The rows of a group lie close to one hidden flat surface of 5 dimensions, which may be shifted away from zero. Surfaces can cross.
Some rows, each with its group after it:
[ -1  -4 -12  35  14 -14  35  -5  11  18  -2  -4 -23 -16 -64   1] -> G
[  2   8   4  15   9   0  -3  -7  41 -13  32 -22  -4  25   7  -7] -> G
[-14 -18 -13   4  -6  10   3 -17  -2   6   4  -1  -4   3  16  15] -> G
[ 10  -9 -25  16  -2 -21  -2 -25 -35   4 -10 -23  26  -1 -30   0] -> U
[  7  16  31 -11 -36 -15 -32  16 -14   8  -1   0 -13  -3  13  -6] -> U
[  4  12   3  57   9  -6   5   3  23  -1  -3 -16   2  -1 -32 -47] -> H
[  5   0 -14  -1  27  12  -3 -15  34 -19  27 -17   8  22  25 -10] -> N
[ -1 -24 -16 -44  32  14  10  -5 -16  -9 -10  20  19  -2  22  13] -> U
[ -2  33  21  24 -51  -4 -18  15  10   5   9 -10 -19   2  15   3] -> Z
[ 14  16  15 -19  18   5 -16  23  -3 -23 -15   6  32   3  18 -37] -> N
[-18 -15 -29  14  -6  16  29 -14 -15  11 -19  13   4 -14  -7  29] -> N
[ 26  13 -10 -10  26 -14  18  19 -27   4 -36  18   5 -41 -43 -20] -> G
[  3  33 -42  42  -8  22  28  -2  14  -8 -13  -7  14 -10   4  12] -> N
[  6  49  20  15   4  12  18  48  33 -16  -9  12   6  -4 -10 -20] -> H
[ -3  -2  -2   2 -11   4 -11  -4  -2   2   0   0  -2   0  18   0] -> U
[ -3  -4 -21 -11  11  14  13  -7   3  -4   0   8   2  -3  16  19] -> H
[ -3   8  37  -1 -23  -6 -12  29 -13  15 -20  22 -21 -21  -7 -17] -> U
[ -6   6 -20  25 -44   7  12   0 -29  30 -33  20 -27 -47  -1  23] -> Z
[  8   3  -3 -37   1   0  -7  -1  -3  -7   9   0  -1   4  22  20] -> H
[ 17   9 -18   5  54   2  29   4  33 -12   5  -1  -2  -7 -28 -20] -> G
[ -6   2  -9  45 -10   5   5  -7   9   8  -7  -5  -7 -10  -9 -18] -> U
[  1  -8  22  20  -6 -23 -12   4 -24  13 -15   0   1  -8 -39 -31] -> H
[ -7 -37   6 -57  22   4   6   4 -39   8 -25  38   3 -16   2  13] -> Z
[ 16  -7  20 -31 -10 -32 -31  -5 -32   8   4  -9  -3   1 -12  -2] -> H
[ 16 -10 -27 -30  22 -10  -2 -20 -27 -13   0 -13  34  10  -2  10] -> U
[  0   9   0 -11  16  12   2   5  16 -19   8  -3  22  17  19  -5] -> Z
[  4  17 -15   6  18  16   7   3  32 -19  13  -8  12  11  21  -4] -> Z
[-30 -30  14 -17  -3  27   1   5  -6   2 -11  27   4   6  34   7] -> H
[-16 -14   1 -21   7  22  -3  -2   4 -11   5   8  19  19  36  12] -> Z
[  9  16 -15   9  -6  -3  19  16 -35   9 -41  17  10 -37 -31   0] -> Z
[-10 -32  -7   5  18 -13  18 -26  15  11  26 -12 -20  14 -37  15] -> N
[ 12  10  10   3 -16 -29   0   5 -23  13  -5  -8  -6  -9 -44   6] -> N
[ 22  23 -25 -11  10  14 -12   2   2 -22  -5  -4  23  -6  44 -16] -> G
[ -2 -16   2  -6  -1  -9   3  -9 -17   9  -1   0  -4   0 -19  10] -> N
[ -3 -10  22 -24   5   0 -19   1   4  -8  15  -2   7  21  21  -6] -> G

New rows. What belongs after each?
[ 35  30  -7 -31   3 -30   4  14 -24   0  -7  -3  -1 -18 -34  16] -> H
[  4 -28  14 -11  -8 -28 -36 -21 -27  11   9 -16  -5   9  -2 -14] -> H
[-29 -24 -10 -10  -8  32   3 -10  -7  -4  -6  15  18  14  45  26] -> Z
[ 10  44 -41  41 -25  18  21   7  -3  -8 -25  -4  21 -21   7  11] -> N
[ 14  40 -18  34 -12  -1  20  13   2  -4 -14  -7  11 -14 -25  -2] -> N
[  1   5 -17  -3  16  15  12   0  19  -8   2   3  -2  -2  18   3] -> Z
[-13 -27 -26 -27  40  33  20 -10  -1 -16 -10  18  33   9  30  11] -> Z
[-13   7 -10  14 -14  23   1  -1  13  -9   1  -3  13  12  32   9] -> Z
[ 17   5 -16  -5   9 -10  -7 -16   4  -5  17 -19   0   4   3   1] -> H
[ 10 -12 -20 -32  42   9  25   4 -18  -5 -27  25  14 -20 -12  -1] -> Z
[-12   8  24   1 -30  17 -19  14  19   6   5  13 -28  -5  46  -2] -> U
[  0  23  -4  14   3   9   9  16 -10 -23 -21  -4  54  14  -5 -13] -> Z
[  6   1  38 -64 -17 -15 -27  22 -32   0  -2  18  -2   4  15  17] -> H
[ -7 -30 -11 -14  55   7  34  -5  19  -1   2  16  -9  -3 -26   0] -> G
[ 28  47  -7   4 -14  -2 -20  13  -1 -21  -4 -15  24  -3  24 -18] -> N
[  2  28  11   0   5  17   5  25  32 -17   6   5   3   9  19  -6] -> H
[-10 -18  15 -21  37  12   6  16  -7 -11 -21  25  24   4   0 -24] -> N
[ -3  39  -6  42 -18  13   6  17  -1 -20 -19 -12  52  14  -1 -11] -> Z
[  4   3 -42  14  -5  17   6 -17 -11   0 -15   2   9 -20  28   9] -> G
[  7  12   8  -3 -18  -9   2  16 -24  10 -21  14  -6 -23 -15   3] -> Z
[ 26  28  -2 -15   2 -20  -2  12  -5  -3   2 -11   1  -9 -21   1] -> H
[-13 -32   7 -19   8  -3   8  -5 -27  10 -14  17   3  -2 -15  10] -> N
[-12 -17  41 -17  -1 -17 -14   3   2   3  19  -3  -7  26 -17  -4] -> G
[ -4   2  -2  22 -32   0 -19 -13   0   6  11 -15  -7   3  23   2] -> U
[-12 -37  -5 -35  40  15  13  -7  -2  -3  -3  21   3   2   8   6] -> G
[ -2  23  15  14 -38 -10  -2  26 -42   8 -37  10  18 -16 -24  -2] -> Z
[  6 -10   4 -26  26  -2  11  15 -24  -2 -24  22  10 -16 -19  -8] -> U
[ -6   5 -10  29   6  -2  37   8   0   9 -17   5   3 -11 -52   4] -> N
[ -4  10  -6   3   1  18  -4  -5  41 -12  27  -9 -10  16  43   6] -> Z
[-29 -37   4 -18 -13  19  -4  -7 -24  17 -19  30 -10 -13  33  17] -> U
[  5   3 -31   3  21  20   7 -11  18 -12   3  -4   7  -3  26  -1] -> G
[ 19  38   3  17   7  -7  12  22  20  -9  -2  -6   4  -8 -26 -16] -> H
[-12 -21 -18   9 -16   0  12 -16 -33  23 -22  12  -8 -22 -13  20] -> G
[-13 -27   6 -12 -12  -1  -4  -5 -40  16 -25  20   0 -14   0   6] -> U
[ -4  -4  38 -26 -13 -11 -16  23 -28   6 -17  19   0  -5  -7  -6] -> H
[ -4  -3 -14  22  33   3  25 -12  43  -9  24 -15  -1  16 -22  -4] -> N
[ 15  22  15  19  19 -16   4   9  41  -9  26 -22  -7  16 -31 -23] -> G
[ -5 -15 -29  13  22  14  17 -19   1  -2  -8   0  11  -4   2  -1] -> U
[  8  -4 -13 -16   5   1  10   2  -7  15 -11  21 -32 -35  -3  12] -> Z
[ -6 -18 -12 -17  19  13   3  -9   0  -4  -1   8   4   3  20   4] -> G
[ 21   4 -14 -28   3 -17  -2  -6 -24   3  -1  -4   0 -12 -14  18] -> H
[  1 -15  -5 -25   2   0  13   7 -37  16 -34  31 -10 -34 -12  14] -> Z
[ -2   1  -4   0  -4   3   9  10 -24   3 -26  12  14 -13 -10   2] -> N
[  4  17 -19  16  -8  12   8  -1  22   1   5  -2 -21 -14  16   6] -> Z
[-25 -44 -17   4   9  17  10 -26 -14  12 -12  13   2  -4  14   8] -> H
[  5  -3  -3 -28  43  12   9  10   4 -27  -5   6  38  18   7  -9] -> Z
[  8  10 -30  11   3  10  18  -5  13   9  -6   9 -28 -32   5  11] -> Z
[  2  -8  19   8  -6 -20 -14   0 -19  11  -9  -3   0  -4 -22 -22] -> H
[-12   8   7  38   4  18  16  18  28   7 -15  17 -21 -20  -6 -27] -> U
[  6   3 -20  -6  13  17 -10 -12  18 -19  13 -11  16  14  46  -7] -> N
[-13  14  23  11 -53   2 -18  12  -5   9   1   2 -12   3  21  11] -> Z
[  4  -1   9  23   2 -12 -16  -8  11  -1  11 -19  -2   9  -6 -31] -> H
